The rows of a group lie close to one hidden flat surface of 13 dimensions, which passes through zero. Surfaces can cross.
Some rows, each with its group after it:
[-28  24  -7 -19 -10  -9   1 -13  -2 -12  31   3   7  25   9  -1  -1] | nodo
[  9  -1 -20  -7  29   3 -17 -13  15  -9  22 -14   8 -10  -2  26   1] | Nomo
[-18 -26   2  -3  -1  18   2  -9 -42  11 -12  22  12 -11  -2 -15 -12] | lavez
[  9   7   4 -15   1 -13  -9   2  -9 -25  -4  11  10  21 -19   4  -4] | lavez
[-27 -19 -13 -24   3   1 -11   6  -4  -5   5   5 -22 -28  -1  11  16] | viza
[  9 -13   0 -11   9  -3 -11   0 -12 -26   9   3 -10   1 -42  28  22] | viza
[ 17  17  23  26 -12  26  22  33  -6   4   8   3 -25  11  25  -6   3] | lavez
[ -9  16   9  -1   0   6 -10 -20 -17  -3  11   1   0  36 -11  -8  -4] | lavim
[  9   5 -11  18  -2 -33 -18 -15  29 -14   3 -15 -17  15 -17   1 -20] | lavez
[ -6  10  14  13  -8 -10 -17  -2  11 -14  21  -8 -19  15 -14   7  14] | solek
[-35   7 -23 -22  11  -2   5  -3 -29  17  -7  -6   8   5  -4 -11  -5] | lavim
[-23 -10  20 -15 -16  -8  10 -18  -5  10  -7   5  -9  -4   6 -33 -11] | viza
[ 10  -7   8   7  15 -40 -31   1  -1  17   1   3   9  13 -31  -8  11] | solek
[-16   7  -4  22  -3  -1  -3 -12 -13  24  17  -8 -31   6  11 -14   0] | lavez
[-27 -10  -3  -3   3   3  14  -7  11  15   6   2   0 -38  17   7   1] | nodo
[ 12  30   8 -12  17 -16  19  16  21  17   0 -15  27   8  18   6  17] | viza
[-22  21   5  -9  -3 -41  -3  -7 -25 -15   1 -14 -25  15 -17  -8   7] | lavim
[ -3 -32   5 -17   9 -17   1  24  -3  -6   2  -3 -37  -7  31  16   5] | lavez
[ 13  -3  21 -10   6 -12  -6   9  19   0   4 -16  -8 -11  18  -1  19] | lavez
[ -5  25  -6 -22   3  -1   8   8  -8  -5 -22 -10  12  28 -13  -6  -2] | Nomo
[ 20   6 -17 -10   7  -6  -1  38  30 -15 -14  -4  15 -21  10  16   6] | lavim
[-32 -11 -11  -2  -8   2   2  -7  -6  15 -14   6 -20 -25  -3   3   9] | nodo
[ -7   8  20  12   0  25 -23  -1  -7  19  17  38   8  -2  -2   0  17] | viza
[-25   4 -16  19  -2  -5   2  -4 -32  -1   0 -11  25  14  -7 -22 -37] | solek
[  1  25  -4   6   2 -18   6  21  32  -5   4  27 -22 -20  -1  19   1] | lavez
[-11   9  -4   0   2  -4 -48 -10 -12  19   2  12 -11   4   9 -33   2] | lavez
[  0 -14  -2 -14   7  -9  10  -2 -19  13 -15   5   3   5  13  -2   0] | Nomo
[  2 -20  -1   9  32   1   2  11 -12   8  28   2   9  14   4  14 -21] | solek
[ -3   0 -27 -17  14  -3   3  13 -30  11  24   1  -9  13  32 -10  -8] | viza
[-15  10 -27  26  -1  -1  10 -38 -10 -15  12  14   4   3  12  14 -48] | viza
[-36   7 -12  -3  29 -29 -11   4   3 -10  -5 -12   0 -28 -12   8 -21] | lavim
[ 13  11 -14 -30 -21 -19  12  33  13  -9  15 -12 -22  -3  15 -22  20] | Nomo
[  4   0 -19 -25  13 -34 -23 -21   4  -2 -17  20  14  -8 -20 -10 -15] | lavez
[  2  -6   5  23 -14   0  14 -24   6  21   2 -19  19  33 -11  -3  -3] | nodo
[ 26   4   2   9 -22  20  -2 -36   8 -15 -31  29  -8   2   1  22   0] | viza
[ -7  13 -10 -35  23 -26  27  14 -16 -15 -13 -23 -19   1   6  -2  -9] | nodo
[  5   4   4 -12   6  -1  15   0  -2  -8  -6  -3 -23 -11  -3  24  23] | lavim
[  6 -15   8 -22   8 -26  16  -1  -4   0  -2 -22 -10  10   9  10  16] | solek
[ 10 -32  -9 -12  21  15  14  -3 -11  15 -18  -1   4 -29   3  12   2] | nodo
[ -5 -19  20  16  28 -13  24  -7   1  17  -6 -19   2  23 -10  10 -32] | nodo
[ 19  24  16 -23  -2  -1   4 -23 -11  -1 -14   5   4  27  -6  -7  15] | Nomo
[ 16  32 -23 -18   5 -12  12  -1  20  -1 -20 -21  -3 -19   1 -12   3] | Nomo
[ 27  -3  -2   8 -17   2 -16 -16  23   4 -26  11   0 -40   6 -26   0] | Nomo
[  5  -9 -15 -19  15   7  -6 -15 -28  16 -28  14  -7   0 -15   3   4] | lavim
[-12   2  -7  -4 -22  24  -6  -8 -32   8   6  16 -18  24   5   2  22] | viza
[-14  35  -3   5  11  18  -1  -5  -7 -21  12  19   5 -20 -20  30   9] | lavez
[ -8  -3   2 -12  20 -11   3   7  -8  -2   8  -6  16  18  13   9 -13] | Nomo
[-15 -30  -8 -12  21 -18 -40   7  12   5  -2 -11   7 -16  27 -18 -21] | lavez
[-11 -13  -5 -15  -2  -5   3 -28  -7  -7   4  13 -20  -4 -16  22  12] | Nomo
[-11   4  24  13 -15  -9  20  14  17 -16   8   0  25   5 -19   0 -11] | lavez
[  9  22  -1  -4  11  15 -19  28  12 -17  15  14   0 -27  10   7  15] | nodo
[-25   9 -26  -5 -16 -10 -11 -12  26   3 -23   8   8   0 -18 -10 -16] | solek
[-13 -10  12  -7 -11 -27 -15 -13   4  -8  15 -12 -12  18 -19  10  25] | lavez
[ 10  -8  -7  -2   5  23  -3  -2  -6  29  16  26 -10   3   4 -14  -4] | solek
[ 20 -48  -6  -3  -3  10  10 -21 -27  22 -17  13  -7   2  -2   0   1] | lavim
[  6  10 -17  -2 -18  52  -7  -4  -2   0  -3  37   8  -9 -25  -4   3] | solek
[  6  23   0   7  -7  19 -15  -5 -13  12   6  30   1  18  16  -6   8] | viza
[ 14  26   0  13  -5 -13 -33 -20   4  -4  -4  36 -19   5 -13   7  12] | Nomo
[ 16  20  -9  -1   5  -6 -13  -3  -1   3   7  18 -17  37   4   1  -9] | solek
[  5 -28   1 -22  -9   6 -30 -15  16  -3 -14   8 -13 -26 -10   3  24] | solek
[-31 -25   9   9  -5 -25  -7  -6   2  20   3 -19 -13  26   6   6   3] | solek
[-23 -24   5  18  13  -8 -10   4  -6  -4  28 -20  14  -4  -9  -2 -17] | solek
[-19  35  -4  14  -6 -25 -14  20   6 -25  17  -3  -2  14  13  12  -1] | Nomo
[-35 -24   1  -6  -6  23 -27  15  10  13 -10   1   9  11  31   2  -6] | viza
[21  2 -8 11 -1 -8  6 -2 -4  9 15 -5 -2 13  1 -4  0] | nodo
[ 28 -22  10   9   2  26  -4  -5   1   2   0  10   3 -34  -4 -17  -7] | solek
[-21  22 -15 -22  11   5 -13  26   5   1   1 -11  21  -3  16  -2  10] | nodo
[-19  -3  11 -17   4   7  -9  13   9 -10  10   2  -2  15  18  24  14] | viza
[  7 -11  13  10 -11  12 -14  -4   5  -5 -21 -18  10 -12  12 -32 -19] | lavez
[  0  10  19   3  30  -7 -11   5  18  16  17  21  27 -14 -17  15  15] | viza
[  0  -2  10 -20 -18   1  44 -15 -16   9 -17 -15  13  -7 -10 -23  10] | lavim
[ 15 -14  17  16   3  10  15  -2 -22   6   3  -8 -20  15  41   0  -7] | solek
[ -9 -13  11   6   2 -13 -37  14   4 -18  -2   0  -5 -15   8   5   4] | lavim
[  4  10 -52  -3 -15   5 -37  -4 -10  -8  -1  13  10 -14  -8 -17   3] | nodo
[ -4 -14 -32   1  -8 -10 -26  -4 -21  27 -17  28 -10  -6  -2 -18  -4] | Nomo
[-11 -23 -29 -23   3   1 -27   1  20   0   1  13   1 -18 -16 -18 -19] | Nomo
[ 10 -11  -1 -17   3  16  -1  -1 -27   1  11  21   0  -1  11  -8   4] | nodo
[  1   0 -15  -4 -15 -19   1 -16 -17 -21 -10 -17   0  14 -24 -35 -31] | viza
[  6 -18   0 -11   2  -1  10 -15  21  -5   1  -5  -7 -17 -14  -7 -16] | Nomo
[  4 -15 -12  19  20   8 -20  -4   5  20  12  18  -8   7 -27  -2 -23] | Nomo
[-22  -9   1  -6  11  -9  -6  -4  16 -13  -7  -9  -4 -37  13   9  -8] | lavim
[ -6  24  -7  18  -5 -17  14   6  15  -2  -1 -23   8 -24  -2 -30 -20] | viza
[ 18 -25  25  30  -6  26   2  -4  -8  -1  -7   8 -11   0   1  27  12] | solek
[  0  11  -2  -1  13  10  17   2  25   0  -7  -2  21 -34 -11  10  -3] | lavim
[ 12  -4  -9 -30   1  12 -32   4 -20  10 -13  11  -5  29  36 -15  11] | lavim
[  8 -28   5 -19   3 -18 -10 -11   6   1  19   4  34  10  17 -20 -19] | lavim
[ -2   2   0  -4 -30   3  -3 -38  22 -16  18  14  22   2   0   8   8] | nodo
[ 17 -10  26   8  -5  31  -7  10 -10  20   9  35  -1 -21  22 -22  10] | nodo
[-21  -9 -16 -20 -17  18 -26 -10  -8  -5 -14  13   8  -8  -2   3  20] | lavim
[-30 -17  18 -11 -14  -1   6   0  -6  -9  -5  -9   8   7  14 -13 -13] | nodo

New rows. What belongs after each?
[-13  35  13  27  -8 -11 -11 -51 -10 -13 -10  -4  10   5  10   8  -4] | Nomo
[ -5  22  22  32 -16  12  -7 -51 -16   5  -9   4   5   7   1  -2   5] | Nomo
[ 24  15   6   9   5 -31   3   6  26 -37   8 -23 -31  15  -3  19 -11] | lavez
[-13   2  15  -8  -8 -18  47 -20  12  13 -13 -17  -1 -17   8  -2   1] | viza
[-32 -21  10 -10 -23  17   3   4  10   3  18  -7   5 -15  11 -31  -8] | Nomo
[  6   6 -16   7  16  -4   9  13 -15  19 -10   3 -10  15 -15  10  -3] | Nomo
[ 23   7   6   5  17  -4 -13  27 -16   6   4  14   3  38  -2   9   7] | Nomo
[-16 -25  10 -31 -20   1  18  24 -19 -25  -9  -4  -7   7   9  12  16] | lavez
[-15 -14  10 -20  -5  -4  16  -3  25  -1 -32  10  -1 -35  -8 -15 -19] | Nomo
[  8  -4  -2 -20   1  -7 -23  -5  13 -13 -12 -17 -23 -16  16   7  23] | lavez
[ 19  36   7   6   2 -10  27   0   7  -3  14  -3 -10  12  35 -11 -18] | viza
[  1  12   6 -24  12  -7  -9  17  15 -24  19 -18   1 -13  17   9  17] | solek
[-31   0   5 -23 -10   9 -14  21   7   9  -8 -14  11   8  -6  10  43] | viza
[-28   7  -5   0 -12   7  -5  15  26   9 -18   6  36  22 -23  10  -2] | solek
[  3   8 -15  10  14 -24  31 -10   2 -27  17 -10 -17   2 -20  31 -24] | solek
[  2 -29  11   7 -16  17  10  26  11  -3  -4  -3   5   5   5  17   7] | lavez
[ -2   0   7  18  17   6 -24  18 -15 -22  14  -5  26  14   7  16 -12] | solek
[  3 -11   6 -36   8 -17 -12   8  13  14  20 -15  15  -8 -13 -40  14] | solek
[ -6 -19  11  -1  26  -9  17 -29   5  -4  13 -16   0  -4  10   3 -38] | lavim
[ 22 -20   2  -4 -19  -2  20   0   4  10  11 -24  27  15  22  -7  17] | nodo
[ -1 -12  17   5   6  -7  -9  15  26  17  -5 -12  14  14  37 -19 -25] | solek
[-47  -6  -4 -12 -16   3  -2  -8 -12 -17  18 -10   8  24 -10  -8 -17] | Nomo
[-16  41  19  -7   8  -3  -7   0  26 -16  -5  13   3  -5  -9  15   4] | Nomo
[-26   0 -14   0 -24  20  12  -9  -5   6  11 -20   6  20 -11  15  26] | lavez
[ 11  -3 -13   3  10  18 -11  -9 -10 -10  -9  17   8 -25  -8 -10 -23] | nodo
[ 10  14  -2  34   7   2  -8   7  18   5  -1  -7  23  12   4  -5 -26] | viza
[ 13  17  -2  -3  15 -10  -8   9  14 -24  16  -5  16 -22 -17 -10 -10] | solek
[-13 -11   0 -22  -7   6  21   1 -13 -19   8 -15 -20  26  23  26   6] | viza
[-37   9  -2  22 -10   6   9  13  -8  18  -4  -1 -11 -32 -11  -2  19] | lavim
[ -6   8 -24   3  28 -15  -6   5 -14  -7  12   3  10  11  12   7 -35] | solek
[ -8 -19  -5  -6  -8 -28  27   2  -1  19  20  -8 -33  25  -2  22  24] | lavez
[  3  21   9   5  -7 -19  -6 -38  -3  -1   2  -5  -3   5 -26 -19   6] | lavez
[  6 -12  22   6  12  15 -18 -20   9  18   1  27   6 -16   3   0   0] | Nomo
[  1 -30 -21 -15   8 -10   1   6 -31  11  -4 -17   0  -7 -29 -14  10] | viza
[  1 -11 -33  -2  -2   2  -7  -1 -15   6 -29  -7   9  -7  -5  -3  -4] | Nomo
[-18   2   8   6 -12  -9 -10  -5   2  13  -3  -3 -14  38 -20   1   9] | viza
[  3  27 -13  14  16 -15  20  23  -1  22  21 -25  12   2   1  -2  12] | viza
[  2  -6 -11  -9   6   4  -8   3  41 -12  17 -11   0  -9 -28 -20 -30] | Nomo
[ -8  -3   7  -7  18  17  11  -7 -22  26   6 -13  22  22  13  -9  -3] | Nomo
[ 19 -20   1  -1  18   1  25  -6 -18 -19   8 -10 -10 -29   7  20  -2] | solek
[ -9  18  10 -11   7  -1   7 -19   0  23   9  -7  12 -10  38 -20   9] | Nomo
[ 18   3   2  16   6 -10  -9  -9  19 -30  -6 -13 -30 -11  -6  18 -10] | lavez
[ 24  -3   2  11 -14   9   6 -19  -8 -16 -27  17 -15   0 -26  31  16] | solek
[ -3  28 -16  17 -22   1 -14  21  15   3  -8  -6  -1   2  -8 -41 -15] | Nomo
[ 19  15   3  45  -9  15  23 -14 -11  23  32   2 -16   9  -9  -8   0] | nodo
[  6  20   6  -7 -20   7   0  -8 -18  14 -15   7  -3  -2  19 -10  37] | Nomo
[  9 -18 -20   6  15  -9   8   2 -32   8 -12 -11   8  23  -3   9 -14] | Nomo
[ 10  19  -1  -1 -15 -20   3  -7 -26   8 -12  -7   5  36 -11 -38  -6] | solek
[ 43  -8   6  -1   3  19  20   0  -4  12 -11  -3  -9   7   6   8  17] | lavez
[  3 -16 -45  15   9  12 -30 -13  -6  12  15 -15  11  -9   2  -5 -10] | Nomo
[  6  -1  -4   7  -8  -2 -24 -23   7  10 -13   7  -7  -8 -13 -12   3] | lavez
[  3 -11 -19  -7  -4   0  17  24 -14  11 -12 -38   6 -16  -6 -16  21] | viza
[ 41  -6 -18  13   6  -5 -31   1 -15  -5 -14   6   8  30 -18  -5 -12] | Nomo
[ -1 -33   3  13   3  -6  -8  -8  -2   3 -39   9  15   6 -11  37   1] | solek
[-27   1  11   3   9 -15   3  -8  25  -2   1 -14  22  32  11  19 -26] | viza
[ 15  -5  -3  15   9  12  13   4   9  -2 -36  15  16 -16  13  24 -19] | solek
[  2 -19 -10  -5  15 -32  -6   1  13   5 -33 -16 -15   8 -22  32  10] | nodo
[ -9  31  13  -6  -8 -11 -17  -2  22 -27   6   8   1   3  -6  -7  -8] | viza
[ -2  33  25 -12   5   1  12  -5 -11  -6 -26 -16  36  23  20  -8  -2] | Nomo
[ -4   5   4  21  18 -11 -13 -24  -7  13   7  13   1 -12  23  19   2] | Nomo
[ 35  20 -13  -1  11  -7  26 -20 -13  -6  -3   1  22  10  -2  15  -4] | viza
[ 30 -26  16  20 -21   7  -6 -11   4  -7  16  22  -1  -9   6  -3   1] | nodo
[ 32  -5 -31 -16  -2  -6  29  -9   7  -8   0   6   4  11 -21  30   5] | lavim
[ 32  14   4 -12  14  17  -4  16   3  -9 -10 -12   1   0  27  -2   6] | lavez
[ -2  -3   6  24 -14   7   0 -11 -30  -8 -15  -4   5  -1  -6  -5  -5] | solek
[ 10   4  18  -3  17  -8 -17  -3   6  -1  26   5  -7  19  19   2  -5] | lavim
[ -3   8   3  -9   5  30   6  22  -8 -30  27 -19  24   0  18  -8 -13] | solek
[ 17   6 -33 -29  23 -14   1 -16  11  -3   9 -10 -11   2 -14   8   0] | Nomo
[ 11  -4  -1  24   1  -6   5  -6  -5  -3  21 -20  -3  24  -4 -13 -27] | Nomo
[ 13  18  -7  15 -12  26  -5   7  34  15  16  -9 -13 -26  -8 -29  10] | Nomo
[-23  28  -5   6 -10 -14  11  -7  11   9 -14  -8 -19 -33   4 -23  -4] | lavim
[  6 -21   6   3   2 -10  30 -15  -1  14  -3  -5 -24 -32  -1   4   8] | solek
[ -5 -24   0  18   2  43 -30  15  -9  -6   3  -8   6   9  15  11  -3] | lavez
[-16  -4 -15   3   1  -3   6   7 -27  14  18 -12  -5   8  -3 -13   2] | viza
[  4  -5  23   4  -3  16  13  15  16  -5  -7  -3  17 -14 -14  24  27] | solek
[  5 -14  25  -1 -13  12  17   5   8   0   0 -14   7 -15 -15  -3  21] | solek
[  7  -9 -14  10   9  20  25  -2   7   5  15   8   1  16   5  -2 -49] | solek
[  8  18  -7   2   5 -11 -34 -14   6  11   0  26  20  13 -25 -15  -2] | lavez
[  5  -2   2   4   4  -5  38  -6  -4  13  12  -5 -28  -2  14  25  13] | viza
[-18  32  -8  19  -8 -16  -5  11  10  -6  -7 -10  -4  -5 -10 -18 -17] | lavim
[ -9  15  12   7 -27   9  15 -20  -9   4  -5   9   0 -23  -8 -29   4] | viza
[ 19   1   6 -25  -2   3  14 -13  23  -4 -20 -14  10 -21   4 -25  -6] | Nomo
[  9   5  -6  29 -11   4 -41  15   5  -9  -1  19  -1 -13   1 -35 -29] | nodo
[ 21   7  -4 -30  -8 -32 -24   3   3  -8 -14  16 -16  23  -7  -9  17] | lavez
[ -7 -16   7 -11   2 -11   4  -5 -44  -8  -7 -20 -22  33   3  -2   0] | lavim
